All groups share one centre, and each spreads out both ways along 8 directions, with some noise.
Known rows, each followed by its group:
[-25  15  -6 -21   0 -17  23 -24  28 -13   5  26  11  17   5  14]
J
[-31 -20  -1 -13   3  24  -9  28  13 -16  26  -3   2  18 -24  11]
S
[ -4  -4  -9  27  -3   1 -30  32 -18  16   7  14  14  11  -2  13]
A
[  0  -9 -37  -4 -11  -6 -15 -11  35  17 -24  19 -21  -6   2  -9]
S
[  2  20   2  11 -32  14 -16  -8  -1  25   2   2  21  -7  14   9]
P
[ -1  -2   8  14   5  15 -14  27 -20  -1   8 -18   5   4 -12   0]
A
[  3  21  14  26   4   1   2   2  -1  -7   5 -24 -23 -13  -6  -5]
R
[-17   7 -13  29   8 -24  11   0   1  39 -47   1   5  23   2 -24]
J
[-45  17 -36 -21  11   6  -3  12   2 -22  -1  -2 -19   0  25   1]
A
[ -5  68  11  11  25  14 -11 -12   9 -56  15   5  -8  14 -12  37]
R
[ 11  20  16  15  -2   3   0  10  -1 -16   6 -38 -26 -32  -8 -11]
A
[-23 -12 -27 -11  15   2  -1   5   8  -3 -14   0 -24  15  -6 -19]
P
[ 34  27  36 -16  11   0  13 -25 -34 -28  11 -14  13 -22  15   7]
S
[  5  -7  -8 -11  -4  -1 -12  -3   2   5  -2  16  15   4 -12  -1]
J
[-39   1 -35  -8  19  -9  -1  15  -9  17 -45  -9   4  14  12 -38]
J
[ 11  16  10 -11 -12  -3  -5 -19  34 -27  34   9  -9 -12 -35  11]
R
[-24  14  -5 -15 -14   4   5 -23  -3   9  20   8   5  10  -3 -10]
R
[-27  34   0  -4  -7  10   9 -19 -15   4  16  -8  -5  12   7 -12]
R
[-62  -4  -8  -4  12  20  36  16   9  -6 -20 -25 -13  37  25  -4]
J
[ -4  13  25  32   8  15   7   5  -9  -2   6 -23 -19  16 -14  -5]
R
[ -2   0 -27  -8 -12 -21   0 -12  24  12 -25  24   3  -4  16  -2]
A
[-46  25   1 -23  -2  16   5  24 -27 -32  31 -40  -6 -22  23  -3]
A
[ -6  15  -5   4 -27   7  -9  -6  11  16  10  -4   7 -13  -4  -7]
P
[  6 -18  20 -29  -6  41   4 -10 -24 -14  22  -5  26  17   8  18]
S
[ 14   4   7   7 -34  32 -18   5  12  29 -19 -32  30 -27  -1 -10]
P
[  4  17 -15   2 -14 -43 -13 -13  19  13  10  35   7 -13 -17  -2]
S
[ -5   2 -12 -12 -16  -8  -7  -1  -7   6  13   9  18 -15  15   2]
R
[ 27 -46  26 -24  -7  33   7  -3  13  -5   7 -17  18   2 -24   3]
S
[ 23  20  -3  15  -3 -19 -33   3  -7   4   9  18   9 -11 -22   1]
J
[-19  -3  15  -5 -18  10  17  -5  -7  15  22 -26  -5   1 -14 -30]
P
[-14  14   9  21  -9  29 -11   2  19   1  21   5   3  30 -30  20]
P
[ 15 -16  -4 -19 -26  -6  -3  -4 -26  27  -1   9  40 -21  24  -9]
R
[ -4 -20  -9   5 -31  10  -6   7  -1  28  17   1  -8  -5   5  -8]
J
[ -3  20  -8  15   0 -17  -9   4   8   0   8  12  -7  -5 -12   6]
S
[ -6 -24 -12 -21 -21   3  -2 -12  -3  23   9  18  16   9  -7 -11]
R
[-11  -5  -9 -14 -12 -15  -1  -1   7  11  14  11  12  -9 -15  -8]
S
[  2 -30  -4  -6  10  17 -13   2  20  -7   6  10 -22  25 -27   3]
R
[ -5  32 -28 -12 -12 -18 -14   1  13 -11  -9  -8 -12 -51  16  -9]
P
[-38  32 -13  26   1  -1 -15  15 -20  11  15  13  -3  28   7  10]
S
[-38  49 -13  19 -45  26 -27  -6  42  19  28  -1   1   0 -22   9]
P
[-18  20   9  19   5   4  13   6   9 -14  14  -9 -18  10   7  18]
J
[  5   9  19  14   5   6  -3   9 -10  -2   0 -16   8   4  -5   4]
A
[-10  -5 -17 -11   2   5 -12   6   1  -2   1  13  -2   8   4   4]
R
[-16 -18 -12 -14   1  18   4  -5  29 -12   6  21 -10  27   0  25]
J
[ 18  18  15  -1   4   7   3  -9   4 -29   6 -19 -18 -23   5  10]
S
[ -6   0  10 -22   3  21  -9  -4  -4 -21  44   2  -8  14 -31   4]
A
[  3  10   3  20  12  16 -27  19  -4 -21  27  -3 -36   7 -29  12]
A
[ 15  14  18   5 -14   1 -11   7 -16  -6  37  -8   9 -21 -13   7]
J
[-21  10   9   9  -6   9  -7   6  30  -7  35  -4 -12  16 -50   0]
P
[ 12  14   1   8 -21 -12  -9  -6  19   3  19  11  -6 -27  -5  11]
A
[ 45  -7  21  -3  14 -37  17  -3 -37 -12  -3 -12   5 -42  20 -10]
P
[-28  13   4  12  11  21  -8  10  12 -19  23   4 -18  32 -27  13]
P
[ 21  -8  14  15   5  19 -20  17  -6  -6  12 -29 -22 -10 -35 -15]
A
[  6  29  14  25  18  30  -3  10   4 -39  -3 -36 -44 -14  11  17]
S
[  6   9   7  12   1   8  -8   6   0 -10  10  -3  -7  -1 -10  10]
J

New rows. What belongs after each?
[-23  25 -13  18  -1   9 -23  -1  25  -3  17  26  -6  27 -22  25]
P
[  0  -2 -10 -15   3  -1   2 -34  24   3  -9  31  -7  27 -11   1]
A
[ -1   0 -38  41 -11 -13 -48  40   7  26 -16  24  -7  -9   7  13]
A
[  6  11   5  -1   3  11  -6 -27  11   4  -4  17   8  29 -23   2]
R
[  1 -14  -8 -11 -23  18  -4  -1  -6  22 -11  -6  24  -8  17  -5]
P
[  1   9  12  39 -33   7 -13  20  41   5  37  -7 -22 -21 -28  20]
S
[  2  -8   2  10  -2   4  -1   7   7   7   2  -5 -14   2 -10  -6]
R
[-5 17  6 11  0  1  0 -7 -1  2  9 -2 -1  4 -7  2]
R
[ 23  -1  -8  -4   1  -4 -33  -6  23 -12  23  49   4  13 -32  35]
J
[-30 -24 -17 -30 -18   5   0  16  29  -2  20 -14 -11 -18 -16 -20]
S
[ 23   1  17  37  25   4 -13  17  12 -15 -15  -6 -15   8 -21  13]
R
[  0 -27  18   1 -13  29   3  -1 -11  20  14   6  28  35 -11   9]
P
[  6   6  -1   3   3   2 -11  18  -8 -17   7  -7   0 -24  12  16]
R
[-17 -14 -19   5   3  19   1  -1  33   1  -8  18 -31  30   3  20]
J
[ -3 -11  12   7   0  20  -5   0 -34  19  17  -3  13  32 -15 -14]
A
[ -7  31  24  11   1  11   5 -30 -22  17   4   8  29  46 -10   1]
R
[ 3 10  0  0 -4 -1 -3  0 -8  0  3  2 11 -4  3  4]
R
[ 27  25  33  41  -2  28  -4  -3 -11  -7   5 -18 -16   1   8  27]
S
[  8   5   6 -23  -9 -20   8  -3  18 -26  27 -11  -1 -44 -16  -6]
S
[-15 -17  -7  -6  -7   5  -1  -2  -8  17   9  17  13  26  -8  -6]
R
[ -2  18  19  25  41  -4  -1  13  -5 -41  25   8 -30  28 -22  27]
P
[-17  12  19  32 -11   2  19   8 -32  28   5 -33  -9   5   7 -24]
R
[  8  18  -6 -20 -22 -18  -7  -2  -8  -3  12  12  31 -44  24  12]
R
[ -5   7 -11  -4   5   3 -14  10  14 -12  -2  -5  -8 -11  -7   0]
P
[ 16   1   4  23   5  -8  -8  21  -7   5 -18 -12   1 -17  10   2]
R
[-21  17  13   6  -1   0  19   5   1 -10  11 -11   4   7   4   6]
J
[  1  31  14   1  12  -8  -3  -5 -32 -15  20  11  19  10   3  15]
S
[  4   7   9  -2  10  -3  -3  12  -1 -27  18 -10  -6 -14 -11   7]
P
[  8  22  11  -2   0  -2  14 -34   7  -2   7   1 -20   5  -4  -2]
A
[ 14 -28  -1 -17  -9   4 -13   6  25 -14  28   9 -13 -14 -27   8]
R
[ 21  17  30   9  37  21   2  -8 -42 -29 -19 -12   9  25  18  15]
S
[ 14  -2  13  19   9  12  -4  11 -27   5 -13 -14   9   6   9   2]
R
[  3  -3  18  21  -9  -3   3  17 -12   7  20 -11   7  -6  -7   1]
R
[ 25  28  33  54 -12   6 -12  11 -25  11  28 -18 -15 -14 -10   9]
A
[-42  33   4  -3 -16   8  15  -8 -21   0  35 -18 -11   2  12  -9]
R
[ -8  20  -8  15  -7  11  13 -29  57 -29  24  31 -67  12  19  51]
J
[  7  -3  15  -2  -2  13 -13  -4   2 -17  41   9  -4  13 -36  11]
A
[-33  51 -21  10  17 -35   4   2 -34   1 -14 -12 -19 -15  25 -34]
S
[  2  -4  21  19  -6  19   2   5 -15   9   3 -20   6   7  -5  -2]
S
[ -1  -6 -22 -30  -5  -2 -23   0  -9   8   2  14  22  -6 -11 -13]
J
[ 21 -10  30  12  16 -12  12   3 -17  -3   3 -14   0  -5 -18  -9]
P
[ 25  11  42  16 -26   1   8 -19 -41  24  32   8  50  12  -2  15]
S
[-16  33  19  33  -1  -8   8  -2  -7  12   6  -4   9  25 -14   2]
R
[ -2 -15  -4  29  13  -2  -6  16  17   7 -16   2 -20  18 -24  -4]
R
[ -7  26   9  13  22  13  10 -14 -10 -14  -8 -13 -24  20   3  -4]
A
[  0   3  -4  -3   8   5  -3 -13  10  -7  -3  -1 -18   8 -16  -9]
A
[ 35   0  19  14  -9 -29  -1  -5  14  14  -4 -12   5 -30 -38 -26]
P
[-15  34  18  11   7  12  24 -42 -30   9   4   3 -14  42  16  -8]
A
[  9 -56   3 -48  -3  15  12  -6  10   3 -12 -16  21  -7 -14 -29]
S
[  4  61  22  41  11   4  -3   5 -19 -31  17  -7 -20  -7  27  37]
P
[ 0 53 19 25 10 -8 -7 -9 -4 -7 -1 10 28 19 -5 25]
R
[ -3  31  10  13  -9  16 -11   2  -1 -12  23   2   5  -2   5  31]
P
[ 25 -17   3 -17 -14   2 -26  -3   9  -5  37  35  27   4 -33  24]
J
[-16   8 -25  10   9 -12  -6  -7  38  -2  -9  40 -25  31  -2  23]
J
[ -2  34  18 -12  -4   0  26 -45   7 -19  18 -17 -24  -8   3  -6]
A
[-12  14   5   5 -30  18  -5  -4   7  17  16 -16  13 -14  -6 -10]
P
[ -4   2  15  -2 -12   7  -6   5  10  -8  27  -3   7  -2 -27   8]
P
[-19  21 -12  -6  -9   0   3 -16  -4   8   6   2 -15   3  12 -12]
A
[ 53 -28  22 -10   7 -18   8   1 -36   2 -24 -15  27 -38  19 -12]
P
[-11   5 -12  -9 -10  -4   6 -13  -1   9  -3   7   5   0   9  -4]
A
[-12   2 -13  -4   1  12 -10   6   4  -8   1   4  -2   6   1   7]
P
[-47  -1 -22 -24 -27   4   8 -18 -15  30  23  12  10  19   6 -24]
R
[-10   3   2  -3  -3  -1  -1  -2   5  -4  18   6  -4   3 -14   1]
P
[-17  23   8  14  33  -6  -1  12   1 -44  33  14 -34  25 -22  25]
P
[ 12   6   4 -23  17  -4   8   2  30 -50  -1 -27 -30 -44 -10  -5]
S
[  4  -7 -11  -9   3   1 -14   7  17 -21   5   3 -19 -19  -5   9]
R
[-28  26 -15  17  -8   9   7   5  -4  -1  -2 -26 -51 -17  32 -12]
J
[ 32 -23   8   6   2   0 -17  -2  19   2  -5  15  10   7 -28  11]
R
[-17  24  21  33  14   3  13  23 -19  -2  -9 -35  -2   7   0  -7]
J
[  5  -8   6  15   4  30   2   4  20 -18   6  -1 -37  16   2  26]
J
[ -8  42 -12  13 -18 -33 -12 -15  30   3  27  31 -11  -7 -22   6]
P
[-18 -17 -36  -8   6   1  -5 -13  44   3 -23  42 -21  37   4  16]
J
